There are 5 ways to turn a row about zero (a turn may also mirror it). The second row of each pair is the first, turned, with some noise. The first 45 pairs use one turn. New pairs use 2 turns, one after the other, and a turn may come again.
In the rows, 128 means zero.
Known pairs, each followed by its turns in order:
[127 153 146 111 107 116 132  94]
[153 118 122 121 102 108 103 117]
q_49

[164  89 115 189 168 115 164  85]
[163 128 100 174 137 108 198  88]
q_359

[159 125 145  99 149 185 107  97]
[141 138 142  74  93 123  89  97]
q_472

[127 108  87 120 172  95 110 136]
[ 89 182 113 140 109 144 159 140]
q_49

[131 124 109 197 168 151 122 107]
[ 95  90 105 143 164 124 162 170]
q_656

[133  96 151 117 145 122  97 134]
[115 123  82 119 144 122 129 138]
q_359

[ 93 188 122 151  95 122  96  74]
[ 80 152 177 160  68 110 129 149]
q_359

[111 118 125 187 100 119 108 110]
[128 119 122 169  99 125 116 182]
q_465

[ 74 149 125 178 118 123 105 116]
[ 93 143 105 154 146  75 119 151]
q_472

[135  95 138 188  99 114  66 152]
[113  93  66 155  76 134 110 114]
q_359

[137 143  89 142 191 158 142 134]
[144 146 149 117 130 139 206 128]
q_49

[ 85 149 163  96 164 137 148 107]
[128 143 156  82 136  96 178 136]
q_465

[104 144 157 132 133  81 111 162]
[161 134 111 112 135 168 164 158]
q_465

[155  91 139 161 128 126 107  98]
[129 124 143 133  94 134  84 143]
q_465

[129 165 157 112 136 164 164 131]
[152 167 167 131  98 112 128 127]
q_472

[104 161 158  87 145 103 136 146]
[165 165  80  96 140 123 113 137]
q_49

[107 167 184 100  96 130 121 145]
[ 99 100 155 105 128  90  76 151]
q_359

[138 123 135 108  87 118 110 100]
[142 120 141 125 103  88 110 103]
q_656

[169  70 117 111 137 123 107 145]
[158 116  64 127 152 149 136 147]
q_359

[ 75 136 154 136  92 164 143 145]
[ 85 172 103  99 117 107 147 105]
q_656

[ 82 130 155 114 136 170 169 135]
[108 112 123  80 149  87 159 143]
q_465

[ 90 109  87 108 171 121 121 125]
[114 178 111 100 137 162 143 114]
q_359

[ 64 153 122 135  87  93 139  93]
[ 70 146 153 164 143 110 118 175]
q_472

[144 174 149 144 147 125 143  93]
[140 164 115 114  99 118 112 162]
q_472

[101 131 139 168 178  95 129 159]
[135 169  70 144 154 123 167 126]
q_472

[191  99  95 102 123 119 131 107]
[123 141 153 145 139 136  72  84]
q_465

[132 156 116 109 121 137 169 162]
[160 103  87 119 148 135 154 139]
q_49

[151 124 163 132 125 130 173 160]
[159 137 132 156  92 152 155 109]
q_472

[111 141 124 150 149 110 115 108]
[145 121 114 141 145 120 161 141]
q_656

[162 137 184 158 139 128 128 117]
[ 99  94 140 164  98 142 162 110]
q_656

[117  85 168 115 127 146 160  99]
[109 118 160  77 141 103 102 153]
q_465

[ 91  75 140 112  87 139 150 139]
[ 89  89 136 102 170 131 108 168]
q_465

[ 89 172 185 110 172 121 124 120]
[106 207 132 108 100 113 153 126]
q_472

[137 109 123  75 126 179 134 131]
[146 108 143 116 121 161 124 181]
q_49

[125 116 111 132 115  95 166 116]
[155 103 121 100 153 130 119  96]
q_656

[134  98 161 153 123 122 141 226]
[110 147  77 105  72 200 121 130]
q_656

[103 204 125  75 148 107 125 170]
[162 204 182 116 128 158 165 126]
q_656

[156 135 155 137 118 129 144 156]
[134 113 110 121 162 157 117 104]
q_49

[ 62 147 128 175 128 111 132  94]
[115 131 139 121 119  39 144 108]
q_49

[ 84 144 150 126  92 138 103 162]
[ 95 119 144 143 123  80 168 116]
q_472

[137 140 149 105 107 140 127  75]
[144 119 175 126 133  88 122 124]
q_465

[ 79 177 129 101 129 135 103 135]
[ 75 147 157 102 116 141  93 136]
q_359

[131 133 127  89 184 110  96  88]
[138 189 135 103  78 134 135 135]
q_49

[109 130 162 122  74 144 150 159]
[147  89 152  88 104 101  98 135]
q_359

[163  99  90 102 140 175 125 191]
[ 99 148 142 117 123 173  61 180]
q_656

New pairs, each followed by its turns in order:
[131 128 150 130 123 129 132 161]
[112 125 152 127 114 153 116 125]
q_359 q_465

[109  81 145 146 157 133 109 116]
[150 120 116 148 155 115  86 168]
q_465 q_49

[117 133  91 148  87 156 136 155]
[ 75 142 141 140 126 110 171 136]
q_465 q_49

[120 141  83 127 140 149 135 111]
[142 161 123 157 136 170 133 127]
q_656 q_656

[183 166 150 118  95 149 152 141]
[122 105 133  79 114  78 133 169]
q_656 q_359

[ 93 132 160 166 196 133 127 142]
[165 179 148  92 141 100 168 105]
q_49 q_465

[106 136 121 138  76  81 169 165]
[ 80 112  79 106 128 173 157 117]
q_472 q_656

[113 139 118  90 120 161 162 112]
[115 153 149 147 107 167 131  93]
q_359 q_656

[156  96 114 129 183 152 153  83]
[190 185 139 156 149 149 116 135]
q_359 q_472

[114 111 117 116 112 125 121 143]
[130 106 146 105 121 124 130 128]
q_359 q_472

[155 123 143 130  85 160 130 134]
[112 119 104 130  95 150  83 125]
q_359 q_656

[ 72 133 183 134 164  97 139 142]
[119 170 108 112  73  87 105 136]
q_359 q_49

[116 108 158 128 146 151 130 133]
[139 122 143  94 126 140 152 115]
q_49 q_465

[109 120 112 115 135 129 104 112]
[118 121 112 137 145 119 154 120]
q_359 q_465

[157 146 143 106 107 164 176 176]
[146 109  89 115 168 182 168 127]
q_49 q_359

[121 192 127  88 106 164 126  89]
[162  87  98  62 125 143 163 154]
q_359 q_465

[165 124 165 151 134 175 139 126]
[ 71 119 136  94 139 144 129 137]
q_359 q_49

[105 102 109  97 125 105 123  63]
[112 153  79 187 150 114 135 114]
q_656 q_359

[143 173 185 146 134 149 149 178]
[114 130 182  88  92 162 103 162]
q_359 q_465

[168 130 121  66 151  98 106  60]
[137 153 126  95 142 204 180 167]
q_359 q_656

[125  87 111 207 119 157 104 102]
[108 169  73 163  85 168 138 115]
q_472 q_359

[190 175 147  78 136 114 151 129]
[164  67 160 108 152 131 102 171]
q_472 q_359

[129 140 162 119 141 133 182 148]
[141 124 158  81 147 161 121 109]
q_49 q_472

[156 106 154 116  84 154 124  88]
[ 82 116  93 116 103 148 139 102]
q_465 q_472

[146 143  95 103 137 171  40 135]
[150 107 130 113  73  79 199 145]
q_465 q_359

[133 149 161 112 132 145  92 179]
[ 91 124 117 101 154 115 125  74]
q_359 q_472

[117 141 139 125 108 112 183 118]
[133 139 104 113 117 144  96  89]
q_359 q_49

[118 128 104 151 148 125 132 153]
[115 142 116 120 122 141 163 117]
q_472 q_49

[163 135 107  67 161 143 168  92]
[ 92 154 192 168  86 129 124 123]
q_472 q_656

[102  89 159  78 185 140 153  97]
[122 124 147  77 171 132  60 180]
q_49 q_359

[ 94 125 128 162  96 154 107 110]
[119  82 106 134 139 105  86 147]
q_359 q_49

[113 130  97 137 183 137 102 133]
[113 135 124 123 123 180 151 164]
q_656 q_656

[ 82 159 112 127  88 119 179  82]
[118 157  98 148  80 159 195 139]
q_472 q_656

[ 95 103 122  78 173 180 164 135]
[163 182 131 142 181 115 124  75]
q_465 q_656

[140 151 149 135  84 165 125 141]
[101 100 124 164 107 152 138 139]
q_472 q_472

[159 198 122 128 136 185 159  94]
[194  90 114 157 160 108 166 164]
q_49 q_359

[143  93  84 116 122  76 123 166]
[ 86 112 115 130  80  97 160 105]
q_465 q_465

[133 116 164 103 159 130  50 109]
[125 192 143  86 114 131 122 181]
q_472 q_359

[129 127 102 145 114 102 150 149]
[154 123 112 121 154  96 130 141]
q_465 q_472

[147  98 167 130 170 146 123 124]
[158 104 145 150  73 119 129 135]
q_472 q_49

[160  85 138 134 139  94  71 138]
[100 125 131 175 113 116 178 148]
q_359 q_49

[125 105 154 145 113 103 146 172]
[126 168 147 122 113 109 158 149]
q_49 q_49

[111  85 139 111 129 167 107  96]
[131  96 152  96 145 146 141 177]
q_465 q_465

[ 73 124 115  37 104 144 130 161]
[ 73 174 148  44 126 108 138 139]
q_465 q_465

[167 121 148 146 128  71  72 148]
[ 67 141 165 158  86 146 156 127]
q_49 q_359

[134 156 183 122 169 120 162 141]
[161 125 163 136  96 104 123 176]
q_472 q_472

[150 129 103 159 169 182 122  82]
[174 119 169 157 103 112 109 178]
q_472 q_656

[118 121 122 112 130 154 139 181]
[127  91 134 141 124 114 176 109]
q_656 q_465

[118 118  88 143 118 176 108 172]
[134 177 157 119 116 159  81 139]
q_472 q_465

[105 108 123  63  88  96 154 133]
[162 159 112  85 115 132  91 186]
q_49 q_656

[134 122 147  88  98 109 125 118]
[134 127 139 144  94 129  98  97]
q_656 q_49

[166 117 190  92 149 112 118  83]
[142 169  98 123 154 139 100  52]
q_359 q_359

[ 80 113 119  77 152 128 172 147]
[130 146 153 127  88  99 176  80]
q_656 q_465

[150 130 131  97 182  91 105 165]
[155  94 177 145 163 173 149 102]
q_656 q_49

